All rows are made from the same 11 directions, up to rounding. Whole rows:
(in the rows, 128 means zero)
[[130 103  98 164  93 129 108 145 113 133  98 148 102 108 144  92 144 117
   77 151  94 139 110 134  17 142]
 [103 106 143 129 132 134 156 129 119 122  66 111 171 145 157 140 129 177
  135 175 119  27 163 101 129 138]
 [124  66  97 144  99 160 136 123  76 113  53 101 110 114 111 133 124 100
  116  90 117 102  98 143 135 165]
 [111 167 130 135 174  89 106 139 162 183 177 137 151 171 161 158 109 127
  140 137  85 103 145 101 135 117]
 [154  87 120  90 117 155 144 121  91 106  83 142 104  73 107 114 114 106
  129  54 173 144  88 176 167 130]
 [ 92 159 113 159 115 146 111 143 137 159 153 127 171 158 120 161 182  95
   94 184 139 200 110 118 129 143]
 [116 138 177 124 127  98 155 107 130  83 133 157  96 110 162  68 104 111
  128  83 111 122 135 120 124 113]
 [156 120 124  82 151 148 134 164 130 182 151 197 134 107 143 106 136  95
  102  79 179 201 116 112 124 121]
 [165 105 104 164 151 154  94 132 142 194 138 139 136 141 104 185 125 210
  104 156 114  95 156 127  80 168]
 [134  82  64 132  83 142 145 172 101 130 104  91 126 101 108  85 168  94
  104 121 158 197  98 124  75 154]
 [163 114 104  91 141 149 129 180 126 176 113 137 114 145 140 117 152 119
  126 151 135 120 151  66  81 106]
 [182  98 111  66 126 157 116 150 124 132 100 161 135 105 126 118 120 162
  139 161 173 107 144 135  89  97]
 [136 132  85 121 106 115  94 117 118  94 145  68 105 139  86 145 107  78
  176 120 112 148  98 161 163 110]
 [107  72  60 149  77 138 113 134 108 106 114  81 200 126 101 135 122 129
  130 164 151 155 108 164 112 175]
 [132 106 124 110 115 166 129 155 112 142 150 153 124 176 133  98 140  42
  119 114 134 198 145  39 120 133]]

The start of a row, then its end:
[ 92  93 166 120 119 130 162 120 108 110  79 206 168  92 191  76 110 123
  85  99 145 111]  [121 137 110 147]
[121 107 136 172 107 118 153  87 118  69 154  53  93 137  79 116 105 129
 159  64 109 139]  [138 123 177 172]
[ 92 134 170 130 155 132 165 109 125 135  87 144 174 113 152 159 132 172
 116 120 149  71]  [128 150 190 144]
[122 121 101 110  90  98 137 152 103  84  65 100  82  97 156  64 139  82
 133 142  99 100]  [ 98 138  65  87]
[121 160 114 162 133 101  76 108 143 143 197 141 106 141 116 149 102  74
 123  91  86 190]  [ 93 160 137 132]
[146 159 119 121 131 129 108 150 148 152 131 141 124 121 130 137 162 159
 113 196 135 130]  [132 135  74  98]
[133  93 153 102 125 171 162 143 111 135  85 184 149 112 152  98 147 138
  94 128 173 129]  [145  96 110 138]
[ 78 148 113 156 114  93 113 117 124 101 119  66 139 172 139 147 119  88
 159 164  66  84]  [120 121 148 120]
[106 178 168 125 133 115  91  73 135  81 145 138 125 151 126 169  92 101
 163 144  99 100]  [116 168 200  90]
[106 109  77 165 115 117  72 140 127 156 139 122 163 180 145 153 104  98
 123 176  65 111]  [129 111  74 148]
[143 149 131 158 130 105 142 112 148 114 171  81  93 105  86 126 137 171
 138  99 133 158]  [128 154 139 142]
[104 175 116 125  99  77 131 133 145  79 130  83 135 100 134 100 152 133
 146 187 132 138]  [104 177 106  86]
[148  91  87 158 131 107 159 175 127 169 140  78  81 135 127  79 143 132
 118  81  94 138]  [151  57  54 165]
[153 107 127 125 125 111 144 115 143  92 167  80 127 136  98 108  93 178
 177 112 136 114]  [173 112 137 142]
[174 138 121  90 140 146 113 159 128 168 123 189  81  93 136 109 150 107
  97 113 149 168]  [106 134  81  92]
[127 108 176 128 115 178 132 108  97 113  68 212 102 114 155 110 135 107
  76 123 126 113]  [125 118 103 128]
[105 131 129  97  95 108 132 129 113  70  98 132 135 115 159  81 120  77
 143 149 128 124]  [108 142 119  89]
[137 137 195  93 167 138 151  94 134 114 117 167 130 125 142 144  95 170
 151 100 145  63]  [159 126 196 110]
[198  89 134 115 151 162 125 109 109 137  71 139  60  87  97 155 104 203
 131  87 126  42]  [138 160 121 130]
[ 60 132 121 155 115  79 120 114 127 104 117 116 183 142 173 125  97 103
 134 146  84  90]  [109 154 133 137]
[149 136 114 121 128 141 103 148 126 166 139 188 102 101 134 115 146  90
  84 110 139 196]  [ 93 146  84 117]
[107 169 119 162 112  86 133 153 152 132 121 111 123 105 155  98 180 165
  94 203 106 124]  [123 140  34 111]
[155 109  70 152 103 156  83 137 118 144 138  96 113 141  77 160 141 116
 122 154 121 167]  [112 140  96 146]
[113 118 190 163 138 182 133  87 112 132 101 182 123 152 132 162 131 139
  88 119 115  99]  [149 100 158 162]
[121 123 108 125 146 101 144 141 120 151 105 111 121  97 140 129 123 125
 128  77 122 107]  [ 96 159 145 133]
[158 101  86 133  92 123 140 138 125  95 130  68 111  90  81  98 141 165
 141 130 158 160]  [123 158  92 142]
[191 121 130 114 165 131 154 145 130 168  93 124  53  73 113 127 144 207
 119  83 136  76]  [135 141  98 120]
[ 93 142 125 125 108 122  89 122 139 113 176 161 191 171 149 127 107  69
 133 174 125 180]  [127 120 130 119]
[115 124 133 150 112 122 172 119 116  90  89  56 110 110 105 122 155 164
 139 128 132  95]  [129 136 148 143]
[159 181 138  96 152 147 132 150 137 170 132 156  83  89 111 143 189 115
 102 116 175 191]  [ 91 153 147  87]
[142 153 155 135 122 185  90  96 115 115 134 140  84 175  88 181 142  82
 131 152 112 145]  [131 105 172 110]
[151 115 113 115 140 122 164 161 143 153 179  99 128 130 109  97 141 137
 141  85 165 187]  [153  80 131 147]
[ 75 123 158 151  88 128 104  97 115  72 141 176 153 176 169  92  95  43
 115 150  83 151]  [134  94 112 131]
[143 147 135 110 146 111 152 161 139 142 113  98  90 149 150 105 152 142
 147 157 101  73]  [167  60  92  92]
[105 113 122 139 144  88 177 157 137 142 105  74 153 143 164 104 132 177
 145 141 103  49]  [169  76 103 144]
[125 148 165 151 138  82 151 117 179 119 223 159 154 109 142  73 109 188
 117 105 149 188]  [164 126  95 151]
[187 122 142 101 116 146 122 127 161 102 174 151 137 116 100  99 125 216
 140 188 181 152]  [188 120  69 113]
[138 121 128  93 150 117 141 157 158 168 162 186 198 101 159 104 122 177
 112 134 188 159]  [146 134 100 132]
[175 100 131  69 141 158 109 145 117 137 109 164 104 163 145 119  97 109
 156 141 116  76]  [170  64 104  89]
[135 124 161 147 124 181  81  89 116 117 122 167 108 188 118 174 108 108
 124 166  85  94]  [158  90 134 127]
[140  94  77  96 111 126 121 146  79 114  43  86  77 106 128 123 116  65
 153  94 100  74]  [ 78 154 132 101]
[118  77  89  85 104 115 133 156 108 105  82 117 178 130 165  90  97 110
 156 154 132  81]  [134 117  97 117]
[140 100  76 112 105 146 112 165 130 142 138 105 176 156 116 127 141 128
 139 192 152 153]  [148  97  87 133]
[110 162 118 118 140 118 131 153 153 148 161  83 173 178 126 154 156 130
 158 190 137 132]  [155  83 154 112]
[ 78 190 154 181 143  99 147 127 141 147 166  95  94 163 136 134 171  70
 111 101  81 170]  [114  86 164 136]
[128 165 178 103 198  98 158 138 170 184 168 179 153 125 173 131 118 180
 127  98 144 103]  [161 104 155 116]
[150 106 118 163 117  96 127 107 155 100 226  99 123 129  89  91  81 163
 151  76 126 189]  [159 127 110 173]
[170  87  95 116 143 171 138 176 110 191  92 116  97 146 118 136 158 133
 115 124 127 107]  [152  58  88 141]
[137 108 146  98 135 119 128 124 142 117 172 177 161 137 152  90  78 128
 144 106 145 144]  [161 105 122 128]
[159 143 163 146 110 193 100 116 130 125 152 168  79 172  99 136 165 112
  98 181 121 175]  [165  63  88 120]
[126  88 108 148  96 167 142 118  88 105  77  89 111 114  88 139 149 114
 117 106 141 137]  [102 144 151 163]
[163  81  88 146 150 114 141 127 124 152 166  65  96 123  78 137  86 146
 161  14 120 137]  [130 127 166 182]
[128 113 123 108 135  85 181 138 139 108 177  90 137 102 123  70 104 127
 163  39 165 176]  [132 123 168 145]
[120  99 122 123 125 169 131 140 110 151 145 143 150 172 122 132 131  61
 120  98 143 185]  [135  67 162 157]
[126 158 135 141 112 118 124 129 152 106 177 103 128 156 114 114 148 131
 140 177 126 165]  [155  98 108 116]
[137  88 129 175 113 187 114  93 100 118 116  96 104 175  74 177 122 127
 128 119 102 113]  [150  95 159 180]
[ 94 172 128 141 140 109 110 124 144 138 135  99 159 163 136 176 139 127
 144 183 103  98]  [126 132 159 112]
[161 121 127 133 110 158 139 143 139 117 163  86 107 171  87 112 159 147
 145 171 140 159]  [187  46  98 133]
[108 134 125 136 117 125 112 124 123 110 112  98 134 175 138 143 123 110
 151 181  85  77]  [147  96 124 114]
[158  93 131 130 148 158 117 102 122 146 174 149 120 139  89 154  82 118
 137  37 143 168]  [134 125 188 170]
[104 123 109  72 116  91 160 151 110  93  84 100 150  96 161  85 120  85
 163 111 151 109]  [ 95 153 157  91]
[111 146 116 164 147 129 113 124 140 174 164 124 151 138 110 178 139 127
 109 111 128 168]  [107 148 163 161]
[ 97 117 122 116  84 132 125 125 107  75  80 124 161 126 147 108 132  99
 131 185 133 113]  [114 145 114 111]
[156 122 102 125 155 102 101 130 130 152 144 102  81 148 122 145  83 115
 164  83  72  83]  [131 119 130 118]
[173 125 127 110 136 145  88 127 152 145 195 176 132 147 112 130 101 140
 134 140 143 173]  [159 112  99 121]
[120 113  97 118 155 101 147 153 119 159 110  68 124 150 138 140 114 110
 164  87  98  74]  [129  97 163 133]
[148 107 130 108 126 126 164 126 105 109 105 125  77  71 115  89 124 108
 127  33 153 152]  [ 94 157 154 130]
[157  92  85 181 124 115  69 109 140 148 170 132 122 130 102 149  72 173
 120 116  81 122]  [133 165  63 174]
[121 163 187  83 167 137 145 133 131 146 114 181 115 155 176 127 133  93
 132 124 122  92]  [149  71 166  81]
[138 119 114 115 112 100 141 144 125  94 132  79  88 147 133  77 115 101
 168 124  96 109]  [151  79  98 106]
[103  77 108 141  99 117 190 151  93 108  64  91 123  86 145  67 147 117
 107  79 136 123]  [106 124 104 164]
[116 109  69 123 101  82 175 188 144 123 152  42 172 121 129  62 159 146
 150 153 160 170]  [144  94  77 143]
[169 178 104  70 170 100  96 152 162 165 158 110 124 129 119 170 122 156
 180 163 139  99]  [129 154 147  61]
[ 79 163  94 159 139  90  91 141 133 170 134 112 151 159 157 168 132  75
 120 150  69 120]  [ 89 142 130 124]
[129 164 152 157 154  86 136 131 156 158 162 163  89  98 156  99 133 150
  92  91 101 143]  [122 138  81 127]
